The groups are shells around one centre, one inside the other: the same stretched ball of 7 dimensions in 9 sizes.
Some rows, each with its group after it:
[ -1   6   1 -11 -36 -20  -9  -2  10  11   0  -6 -19  21   5 -15]
(3)
[  4  -6   3  23   6  -1 -18   5  -8  -2 -19  -3  36   4   7   3]
(6)
[ -2  -5   9 -10   8   7   1 -22 -16   2   7   5  -8  -8 -15   1]
(2)
[ 22   2 -13  25  15  -4  -5  14 -14  -9 -26  -8  25   7  34   0]
(4)
[ 14  13 -16  13  -1   6   8  26   2   0  -4   6  -2 -16   7  16]
(6)
[  2  -8  14 -14  -6  -2  -6 -35 -17  12  12  -2  -8   3  -7 -14]
(1)
[-22 -19  19   1  13  -8 -24 -17  -3 -13 -17 -10  32  27  -5 -14]
(6)
[ -5   1  -6  -4  22  20  22  13  10  -5  21   5  -5 -23  -9  11]
(8)
[ 16 -18  11  19  19  27 -13   1 -17  -7  -6 -13  53 -11   0  -1]
(1)
[ 23   9  -7   1 -32 -24 -11  -3  -8  11 -15 -10 -12  23  29 -18]
(2)
[ 40  22 -25  -8  -2  -2  36 -12 -19  25  27   9 -54 -26  29   1]
(0)
[-19 -15  19  -5   0 -15 -28 -21  -8 -12 -22  -9  19  33  -6 -17]
(4)
[ 14  18 -18 -15 -18   4  16  26   6  -9  -1   3 -39  -8  -2  10]
(2)
[ 26  -1   5   7 -18  23  -3   4  -9  17  15  -2  14 -27 -11   5]
(1)
[ -9   3   5  -5 -14 -19 -19 -13 -12  -2 -21   6 -10  17  -9   0]
(7)
[ -2  21 -11 -14 -35 -16   3  12   9   6  -2  13 -45   1 -11   9]
(2)
[-18   5   4 -15 -11 -13   2 -17   5  12  14  11 -28   1 -15   0]
(3)
[ -2  14  -5  -6 -11  -4   4  -4  -7  10   4  19 -30 -16 -18  17]
(8)
[-19 -20  12  13  22 -17 -23 -11   0 -13 -23 -16  44  37  20 -21]
(2)
[  3   1  -1 -22 -18  -2   0   8   7 -14  -6 -13 -18  19   0 -14]
(8)
[ 24  25 -22  -8 -10   3  45  -8   2  44  56  19 -59 -44  10  10]
(7)
[ 45  12 -18   4 -13   6   7  18 -18  -4 -14 -10 -10  -5  27  -2]
(4)
[ -4  10 -13   0  -1 -24   3   5   5  -2 -12   2 -18  18  21  -4]
(6)
[ -3   5 -10  13   9 -12   1  10   6   0  -8   2   5   6  18   2]
(5)
[-20  -7   3  11  35  18  11   4   9  -1  18  10  21 -24 -15  16]
(2)
[  5  12 -19   3  22  22  30  30   9  -9  13  12 -14 -33  -5  25]
(7)
[-17  -2   1   2  27  17  19  -5   8  10  33  15  -1 -31 -19  16]
(3)
[  2  -2   1   6  11  -1  -5  -8 -15  -3 -10   4   6  -1   0   4]
(5)
[  8 -11  10   3 -18  -7 -21  -1   2   1 -10 -22  27  26  14 -24]
(2)
[ -1   1  -3  -8 -13   9  -1  33  19 -20  -9 -11   2   9  -6  -1]
(0)
[-11  -3  10  -4 -31 -17 -37  12   3 -20 -42 -10  13  37 -11  -7]
(1)
[ -6  -5   7  13  11  32  -3  20   3  -5   6   7  29 -31 -34  25]
(8)
[ 26  22 -21 -10 -40 -20  -5  26  -5 -13 -35  -5 -37  23  19  -2]
(0)
[  0 -16  24  -8 -24  15 -24  -4  -1  -2  -1 -15  27   7 -25 -11]
(7)
[ 39   7 -14  -7   3   5  18  -8 -23   2   5  -7 -22  -7  28 -10]
(8)
[-13  -2   8  -1 -19  11  -7  18  21   3  10  -1  11  -7 -26   7]
(8)
[-10   0   3 -15   7  13  11  -5   0  -3  16   9 -18 -16 -24   9]
(5)
[  1  -9   8   9  16   7   1 -21 -10  16  18   1  17 -13   1  -3]
(5)
[ -1  19 -11 -27  -4  11  45 -14   7  30  59  26 -70 -46 -23  16]
(7)
[ -1   0  -8 -17  33   0  34 -25  -5   5  30   3 -32  -8  17 -11]
(0)
[ 20  -3   1   2 -13  12  -2  10   1   4   6 -14  13  -3   8  -9]
(3)
[ 21  35 -27 -18 -43 -16  19  21   4  10   0  14 -72  -7   4  12]
(0)
[-16 -14  15 -11  18   9  -4 -21  -8  -8   5   0   6   0 -20  -3]
(3)
[ 47  12 -20   2   4  -1  21 -10 -28  12   6  -4 -24 -11  40  -8]
(0)
[ 32  20 -17 -18 -45 -23   6   4  -4  10  -5  -8 -49  18  28 -18]
(4)
[  3 -12  12   0   9  18   1 -13  -5   9  21  -5  18 -14  -9  -5]
(5)
[-16   3  -7   0  24 -10   7  -1   0 -11  -7   8  -9   6   5   5]
(3)
[-19   3  12  -4 -24  -1 -16  -1   5   8   0  14  -5  -6 -39  14]
(4)
[-13  -5   7  12  16  23  -2  12   3  -3   6  11  23 -27 -31  24]
(6)
[ -3  -9  -1   4  37   9  16 -10  -1   0  18  -2  10  -9  13  -5]
(3)
[ 22 -14   4  12   4  -6 -25  -3 -22 -18 -37 -24  38  31  31 -22]
(4)
[ -8   7   2 -21 -36 -22 -16   1   3  -9 -21  -2 -28  30  -9  -9]
(0)
[ 30   9  -7 -21 -28   4   9   1 -10   2   5  -9 -34  -1   6 -11]
(8)
[-15  13 -10  -6   1  -9  11   6   7   0   3  17 -30  -7 -11  15]
(6)
[-31  -9  16   5  -5 -23 -25 -19   5   7  -8   3  16  22 -10  -7]
(1)
[ 11  -9   1  -9   3  -9   1 -16  -6  -1   2 -19   1  23  29 -29]
(6)
[ 27 -17   2  13  31  -2  -5 -27 -30  -2 -10 -22  33  16  47 -28]
(7)
[  3  -7   7  -3  -4 -14  -6 -24  -5  13   7 -10   4  17  18 -23]
(5)
[ 27  19 -25  19 -16 -25  -6  23  -8  -2 -35  -2  -7  16  40   0]
(7)
[ 10   8  -4  -4 -11   0  16 -14   0  29  33   8 -23 -20   2  -1]
(5)
[-17   0  -2  17  -4   2 -20  43  20 -24 -32  -2  33  10 -12  15]
(1)
[-31  -9  13  -5  29   6  10 -31   0  13  31  17  -3 -19 -25   8]
(4)
[-27 -23  24  21  28  15 -28  -6  -7 -12 -15   3  61  -4 -30  13]
(1)

New rows. What belongs after each?
[ 23   9 -16   2   7  -5  13   1 -13   0  -3  -1 -16  -2  27  -3]
(5)
[ -7  -3   6  -5 -20 -31 -16 -22   3  13  -4 -10  -4  34  19 -27]
(4)
[-36 -13  23  -3  19   6  -6 -33  -2  13  23  17   9 -16 -40  10]
(7)
[-10  -6   6 -14  -6 -12 -12  -2   3 -17 -16 -11  -3  29   1 -15]
(6)
[  6  -4   9   6 -33 -10 -26   3   4   8 -12 -13  21  20   4 -14]
(8)
[ 19  25 -22 -23 -23   1  36   9  10  17  33   9 -66 -22   4   4]
(4)
[  9   5  -2 -12   0   5  11 -14 -14   6  12   7 -26 -13  -6   3]
(6)
[ 33  -1  -3 -13 -12  -1  -5  -5 -24 -14 -20 -18 -11  18  21 -20]
(0)
[ -1   8  -7  -7 -19 -18 -12  14   2 -15 -29  -3 -14  25   5  -3]
(6)
[ 32  24 -26  -4 -32 -17   8  25  -1  -1 -17  -5 -37  11  31  -4]
(8)
[ 29  24 -14 -20 -62 -10  -1  24   4   3 -10  -5 -47   8   2  -4]
(7)
[  1   9 -13   4  -8 -30  -9  11   2 -11 -31  -6  -7  33  30 -10]
(2)
[ 30   5 -10  -3  -2  11  13   5 -11   1   6  -8 -10 -10  16  -4]
(5)
[-14 -16   8   5  24  -9 -12  -9  -1 -15 -15 -13  29  27  15 -17]
(5)
[  6  -6  -2   4  17  -8  -7  -4 -14 -17 -23 -11  13  21  23 -12]
(5)
[ 21   5  -8 -11 -16 -14   9 -11  -2  13  11 -13 -22  14  32 -25]
(6)
[ -7   2   5   0 -15   9   0   7  14  13  19   4   1 -15 -20   7]
(5)
[ -7  -2   0  17  -4 -12 -30  22  -2 -24 -47  -6  31  25   3   5]
(2)
[ 20  25 -21  -1 -35 -31   7   1   1  24   2   5 -43   8  29  -6]
(1)
[  9  -3  -9  13   9 -28  -4  -5   0   1 -14 -18  15  35  54 -28]
(0)
[  4  -1   4  11  -6  13  -2   6   3  14  14   3  15 -20 -12   9]
(5)
[ 18   8  -9 -12 -17 -23  10 -18  -4  18  12  -7 -32  15  32 -24]
(3)
[-35   4  -3  -3  27  -4  10   2   9 -10   2  21 -14  -8 -20  20]
(1)
[  0  -6  11 -12   2  27   0  -1  -9 -10   7   3   0 -19 -34  11]
(4)
[-13 -11   6   4  21 -19  -2 -30  -1  12  10  -5  12  18  23 -21]
(8)
[  0   3  -9  12  26  29  19  27   8  -6  14   9  11 -36 -13  26]
(0)
[-14  -6  -1   4  32   7  10   0   5  -7   7   2  10  -6   1   4]
(5)
[ -6 -12   1  13  47  -8  -1 -24 -20  -9 -11  -2  22  11  24  -8]
(0)
[  4   5  -6 -16 -10 -18  -3  -2  -6 -14 -21  -7 -24  27  14 -13]
(2)
[-12 -18   9  36  35   8 -30  14 -10 -24 -40  -5  72   9   0  11]
(7)
[ -8 -13   7 -11  13  -2  -4  -9   0 -15  -5 -15   9  22   9 -19]
(6)
[-28   8   1   7 -18 -12 -13  17  22   5  -5  14   0   1 -24  17]
(8)
[ 15  -5   1   1   9  -6   5 -28 -15  17  15  -7   1   2  25 -18]
(6)
[ -9   1  -3   3  -1 -22 -15   5   1 -14 -29  -5   5  30  15  -8]
(5)
[ 15   2 -10 -13  14   0  20  -7  -8  -6   7  -7 -22   3  22 -12]
(3)
[-24 -16  12   3  30  10  -9  -1   2 -20  -8  -2  30   4 -16   3]
(5)
[-17   6   0 -15 -12 -11  -1   2  10  -5  -3   5 -23  10 -14   1]
(5)
[ 16  -5   2   0   9   7  16 -27  -9  27  36  -3  -2 -16  16 -14]
(2)
[ -5   2  -1 -21  10  -8  27 -39  -2  26  44   8 -41 -10   7 -13]
(1)
[  9 -14  12   7  -7  -1 -23  -6  -8  -4 -15 -20  35  21  11 -20]
(6)
[ -9 -16  12  36  14   3 -29   7   0   1 -17  -7  68   5   3   2]
(7)
[ 19   7 -13   2   3  16  23  18   9   7  23  -3  -7 -21  12   2]
(1)
[ 16  -1   4 -13  -3  14  17 -23 -10  22  36   1 -19 -23  -4  -6]
(3)
[ 28  -2   1  -8  -9   5   7 -21 -17  16  18 -10 -10  -6  15 -17]
(3)
[-14   6   2 -12  -3  10  16  -2  11  13  30  16 -25 -26 -29  15]
(5)
[  9   3  -4 -23  -9  -9   2  -6 -10 -15 -12  -8 -29  20   8 -14]
(4)
[ 18  13 -13 -11  -3  -2  28 -12  -4  21  30   5 -40 -16  16  -5]
(5)
[ -2  12  -8 -20  -7  -5  14  -3   0   0   8   9 -42  -4  -7   4]
(6)
[-22  -9  -1   3  57   8  13  -8  -7 -20  -1  10   9  -8  -4  11]
(7)
[-15 -26  17  24  55  14  -9 -22 -14  -4   2  -4  60  -6   2  -1]
(0)
[  3 -16   5 -14  20  -3  -7 -11 -12 -29 -21 -23  12  34  20 -27]
(0)
[ 10 -12  10  10  -3  -7 -18 -15 -11   6  -8 -16  29  18  18 -21]
(6)
[ 12  16 -17   1 -17   0  13  24  13   7   8   3 -20 -11   7   8]
(6)
[  7 -10   2  -1  44  27  26 -20 -13   5  34   2   6 -31   1   2]
(1)
